The same things were measured in two ways. Each way mixes the same 8 hidden numbers, adds some noise and spreads widely along 4 directions of its own, which tell nothing about the thing.
In the rows, 128 means zero.
Some things both ways: the first way, then the second way.
[ 77  92 105 203 114 101 130 169 141 119 120 109 115 133  77 168 107  92
 102]
[106  91 135 133 125 140 165 147 121 120 226  95 125 153  38 166 160  75
  85 115]

[170 154 120 105 126 179 112  79  81  83 110 163 103 162 126 132 164 118
 158]
[104 121  89 178 147 113 167 130 133 136 229 130 117 195  17 127 130 171
 117 123]

[ 76 217 108  65 171 158 170 167  96 123 161 131  70 192 118  40 151 139
 190]
[139 112 128  89 128 125 131 117 181 123 128 113 138 145 167 108 149 170
 137 133]

[102 153  77 160 131 116 108 106 118 159 196 138 128 140 124 136 136 104
  88]
[150 159 146  92 146 133 121 144 120 132  77  95 106  75 145 106 102 134
 131 125]

[142 149 102 111 147 166  94 115  93  69 109 108  82 176  72 118 163 103
 108]
[113 135 162 139 113 123 109 131 154 168  80 127 119 156 124 113  61 197
 119 134]

[130 100 115 150 142 135 124 134 143  70 115 153 124 164  85 117 164 140
 110]
[105 105 112 138 143 111  92 118 110  83 168 146 152 134 155 151 191  82
  98 134]

[ 92  40 125 139 143 114 116 115 130 107 114 141 118 113  98 166 150  93
  37]
[107 112 166  90 144 145 123 140 140 116 119 102 117 161 141 129 141 152
 138 120]

[125  41 123 142 114 135 102 121 188  90  61 123  49  75 159 167 167 169
 111]
[118 121  97 165 159 121 151 140 150 140 127 156 151 157 135 126 139 118
 121 144]

[144 118  62 148 134  93 109 137 114 166 156 149 143 129 111 130 128  82
  60]
[100 130 161 135 156 142  91 116 137 111 149 125 115 134 185 133 134 135
 111 132]

[ 73 183  86 138 140 144 118 170 158 104 129  86  42 172 104 109 156 160
 192]
[156 129  70 127 148 153 151 136 232 145  93 174 168  52 159 110 137 118
 102 157]

[ 74 183  96 140 135 130 162 187 113 116 141 112  78 167  81  96 120  96
 166]
[138 117 128  85 148 157 133 138 237 155  68 137 132 101 134 105 123 164
 119 127]

[ 72 126  96 118 151 116 143 115 109 125 172 163 123 140 102 102 150 102
  95]
[137 118 129  54 154 134 120 138 179 118  67 113 121 114 190  97 159 151
 151 120]

[183 141 100 160 112 145 119 162 170 128 104 107  63 109 156 139 139 132
 118]
[122 146  98 167 138 143 160 145 146 123 133 170 161 115  60 126 102 156
 119 156]

[108 126  92 124 134 147 105 120  97 115 124 126 106 142 105 101 135 142
 120]
[123 116 145 136 128  97 126 125 148 175 111 107 126 174 158 138 116 160
 120 129]

[134  98  94 114 145 112 128 128 133 137 132 140 105 108 127 104 150  98
  51]
[128 122 123 125 105 117  73 119 105  84 143 111 133 126 167  82 151 108
 117 135]

[ 56 115 115 121 143 133 147 141 122 108 140 148  89 131 105 127 143 124
 128]
[142 112 121  89 144 144 145 141 186 149 114 106 134 121 113 115 151 124
 137 123]

[159 115  88 140 125 121 126 170 143 110  83 105  73 113 106 101 132 110
 101]
[127 124 110 182  74  96 110 130  95 131 184 117 144 164  58 107 109 137
 106 139]

[ 87  76 106 173 132  81 141 207 150 142 106 111 109 141  89 170 117  82
  92]
[122 134 148 115 130 151 101 119 141 109 196 107 122  99  92 123 138 138
 103 129]

[113 102 108 130 131 128 122 162 159 108  85 103  48 114 117 146 148 120
 116]
[100  96 120 190 111 138 117 134  98 105 242 110 144 159  87 131 142  43
  76 138]

[ 67 173  80 138 128 126 119 102  89 130 171 133 114 165 102 125 135 104
 157]
[139 127 130  96 169 130 165 143 200 166 108 110 100 126 135 112 124 164
 130 110]

[ 42 109  65 141 145  85 138 155 125 122 164 164 126 137  59 116 139 102
 105]
[117  88 144 105 168 149 111 125 176 120 145 104 136 132 205 149 191  67
 112 119]

Other things, the second way, with their names:
<305>: [112 133 129 155 133 101  42 131  93 134 138 100  73 124 179  57 112  80
  84 100]
<332>: [147 157  95 177 112 143 108 122 115 104 216 121 146  77 107 110 125  96
  92 163]
<39>: [115 107 125 136 119 118 119 139 120 120 153 110 129 153 126 116 141 102
 116 123]
<19>: [143 148 111 102 149 101 103 128 115 118  89 133 125  95 159 117 152 139
 131 122]
<448>: [103 105 120 134 123 142  96 130 179 124 126 151 133 128 158  86 138 115
  90 133]
<43>: [135 129 103 168  91 104  60 128  99 130 198 109 106  91  93  76 126  81
  63 115]
<273>: [125 135 158 108 142 114 113 128 142 151 151  76  88 156 136 104 109 167
 123 112]
<296>: [133 140 132 123 123 142 108 119 211 160  93 138 124 135 125  95  83 225
 141 139]
<259>: [145 111 103 114 114 112  99 132 124 119 104 130 161 113 145 121 174  82
 132 133]
<239>: [158 181  93 173 132  90 111 125 125 171 102 146 129 125  82 103  82 192
 155 142]
<476>: [133 155 153 120 162 129  89 118 119 121  88 125 144 102 208 149 138 123
 140 147]
<215>: [131 140 124 117 115  89  98 135  94 115 120 113 104 127 129  87 125 142
 118 115]
<508>: [134 105 123 109 137 149 122 128 179 116 142 120 154 129 128 132 177 113
 137 136]
<504>: [112 105 142 114 144 129 165 158 128 146 143  85  93 164  82 114 117 119
 114 103]
<62>: [160 141 157  70  86  97 117 153  77 148  78  53  92 135  80  92 100 157
 161 105]
<280>: [167 179 136 113 116  82  60 115  85 129 130  90  95  69 129 111 118 181
 132 114]
<451>: [ 84 115 146 174 161 113 136 129 125 152 110 149 147 221 162 175 126 144
 139 145]
<164>: [ 60  84 205  84 177 137 140 155 130 112  51 114 109 231 241 131 134 120
 151 117]
<456>: [103 117 156 101 144 116 117 127 141 121 122 114 111 162 176 107 129 153
 116 117]
<81>: [135 151 106 103 165 151 124 135 160 102 147 127 113 104  86  93 150 170
 141 124]
<300>: [122 113 116 109 121 135 142 134 149 107 185 113 123 156  51 104 154 155
 136 127]
<117>: [135 153 161 154 121  99  18 108  94 176 116  91  91 105 144 127  93 126
  97 101]
<14>: [154 162 105  94 143 140 153 160 136 105  81 131 128  89 117  84 110 148
 154 148]
<66>: [156 138 104 135 103  98 175 145 118 159 128 115 141 120  61 144 108 150
 121 134]
<115>: [112 123 139 115 139 130 114 141 143 110 124 129 115 114 177 100 129 128
  97 128]
<345>: [140 153 139 104 115 110 127 126 126 120 113 112 121 127 137 116 109 192
 127 133]
<3>: [151 126  99 121 130 112 152 147 138 140 111 122 136 110 134 119 138  95
 122 135]
<223>: [128 138 137 117 123 137  83 146  82  87 147 103 106  99  67  98 150 104
 137 116]
<227>: [153 124  81 150  85 123  47 107 137 108 201 130 143  69  65  85 162  97
  90 128]
<413>: [140 111 127 110  99  75 101 133  84 138 100 103 130 165 110 125 148 134
 152 115]
<168>: [112  91 155 115 126 164 168 145 179 134 161  98 137 162  97 126 125 116
 112 131]
<91>: [151 144 100 117 142  83 109 140  93 134 143  97 101 127 109  94 144 128
 140 102]
<527>: [110 131 179 127 128 126  78 105 119 112 136 111 146 143 223 167 140 132
 116 152]
<47>: [119 143 172 107 145 139 110 151  84  99 115  87 114 155  89 129 118 155
 174 130]
<349>: [100 125 175 105 149 158 168 139 163 123 130 117 133 153 125 159 104 173
 127 139]
<383>: [182 193 102 111 163 118  88 119 142 137  91 123 120  41 130 107 125 181
 152 134]
<13>: [150 146  97 155 102  75  72 136  52 152 169  77  87 127  26  91 125 116
 122  91]
<395>: [112 120 140 160 105 108 117 121 145 167 154 121 119 158 102 120  91 157
  83 123]
<375>: [ 97 102 123 168 115 130 123 110 154 114 197 151 167 173  70 157 150 152
 109 149]
<132>: [ 93 110 203 102 131 140 142 144 133 135  84 116 137 181 120 180 100 173
 143 136]
<244>: [158 114  64 106 151 127 119 109 240 145 132 164 164  75 149 114 182 139
 107 132]
<101>: [145 130  91 158 143 125 112 148 139 162 144 116 120  76  97 103 131  56
  87 115]
<6>: [168 145  56 142  89  78  77 110 110 120 175 126 130  68  99  64 153 112
  90 119]
<149>: [123 107 137  95 146 144 129 135 168 114 144 109 130 126 129 127 158 123
 129 129]

Some of these things the first way, each followed by its name:
[127 177  85 122 141 123 137 111  99 112 183 190 142 186  92 118 164  77
 130]	<81>
[143 129 122 156 117 150 139 155  81 131 116 142 133 144 117 121  94 116
 124]	<117>
[130 126 123 111 145 155 154 152  92  83 117 164 111 152  79 100 140 109
 116]	<227>
[124 144 117 141 141 151 146 181 127 119 131 113  85 140 108 110 125 120
 100]	<132>
[107 123  97 124 141 117 120 116 115 120 130 124 106 150 105 115 151  93
 103]	<456>
[110 158 130  97 143 152 172 145 103 100 134 159  87 156 118 100 154 100
 151]	<300>
[137 155  80 146 132 123 126 140 118 181 187 185 154 135 152 117 122 144
 118]	<383>
[106 182 116 109 141 159 163 137  83 147 181 157 112 143 136  96 125 109
 127]	<149>
[131 189 121 115 137 177 126 151  90  81  92  86  64 196  95  93 138 127
 186]	<395>
[108  77 112 157 129 112 166 172 153  86 100 155 113 112  89  83 130 131
 104]	<413>
[ 81 105  77 211 112  83 125 217 202 125  86  66  70 133  96 127 113 149
 154]	<66>
[ 85 101 101 135 128 101 132 140 104 159 126 127 114 125 123 138 115  90
 104]	<273>
[137 137 175  78 135 211 109  29  79  62  95 122  63 167 155 145 190 121
 150]	<305>
[ 96 158  85  95 158 142 154 142  96 113 181 193 116 143  87  80 150 115
 109]	<508>
[139  77  73 135 135 114  90 130 165  71  93 148  92 124  83 124 178 146
  97]	<451>
[132 195 106  76 160 191  89 113 108 135 159 115  61 170 153 121 175 158
 138]	<332>
[138 208  93  96 156 174 129 133 109 158 201 167 116 160 157  75 149 170
 138]	<476>
[181 179  44 110 137 145  83  85 101  93 156 185 124 162  93  90 177 134
 134]	<239>
[104 109 124  92 171 147 130 107 135  73 150 186 101 161  92 142 207 109
  88]	<47>
[120 145  97 132 145 130 112 136 125 138 139 103 104 160 123 102 143 127
 111]	<345>
[ 73 180 116  94 149 166 144 141  92 121 150 109  53 151 115 116 144 103
 144]	<168>
[135 170  97 142 143 136 122 134  84 149 172 149 164 191 112  93 124 123
 124]	<280>
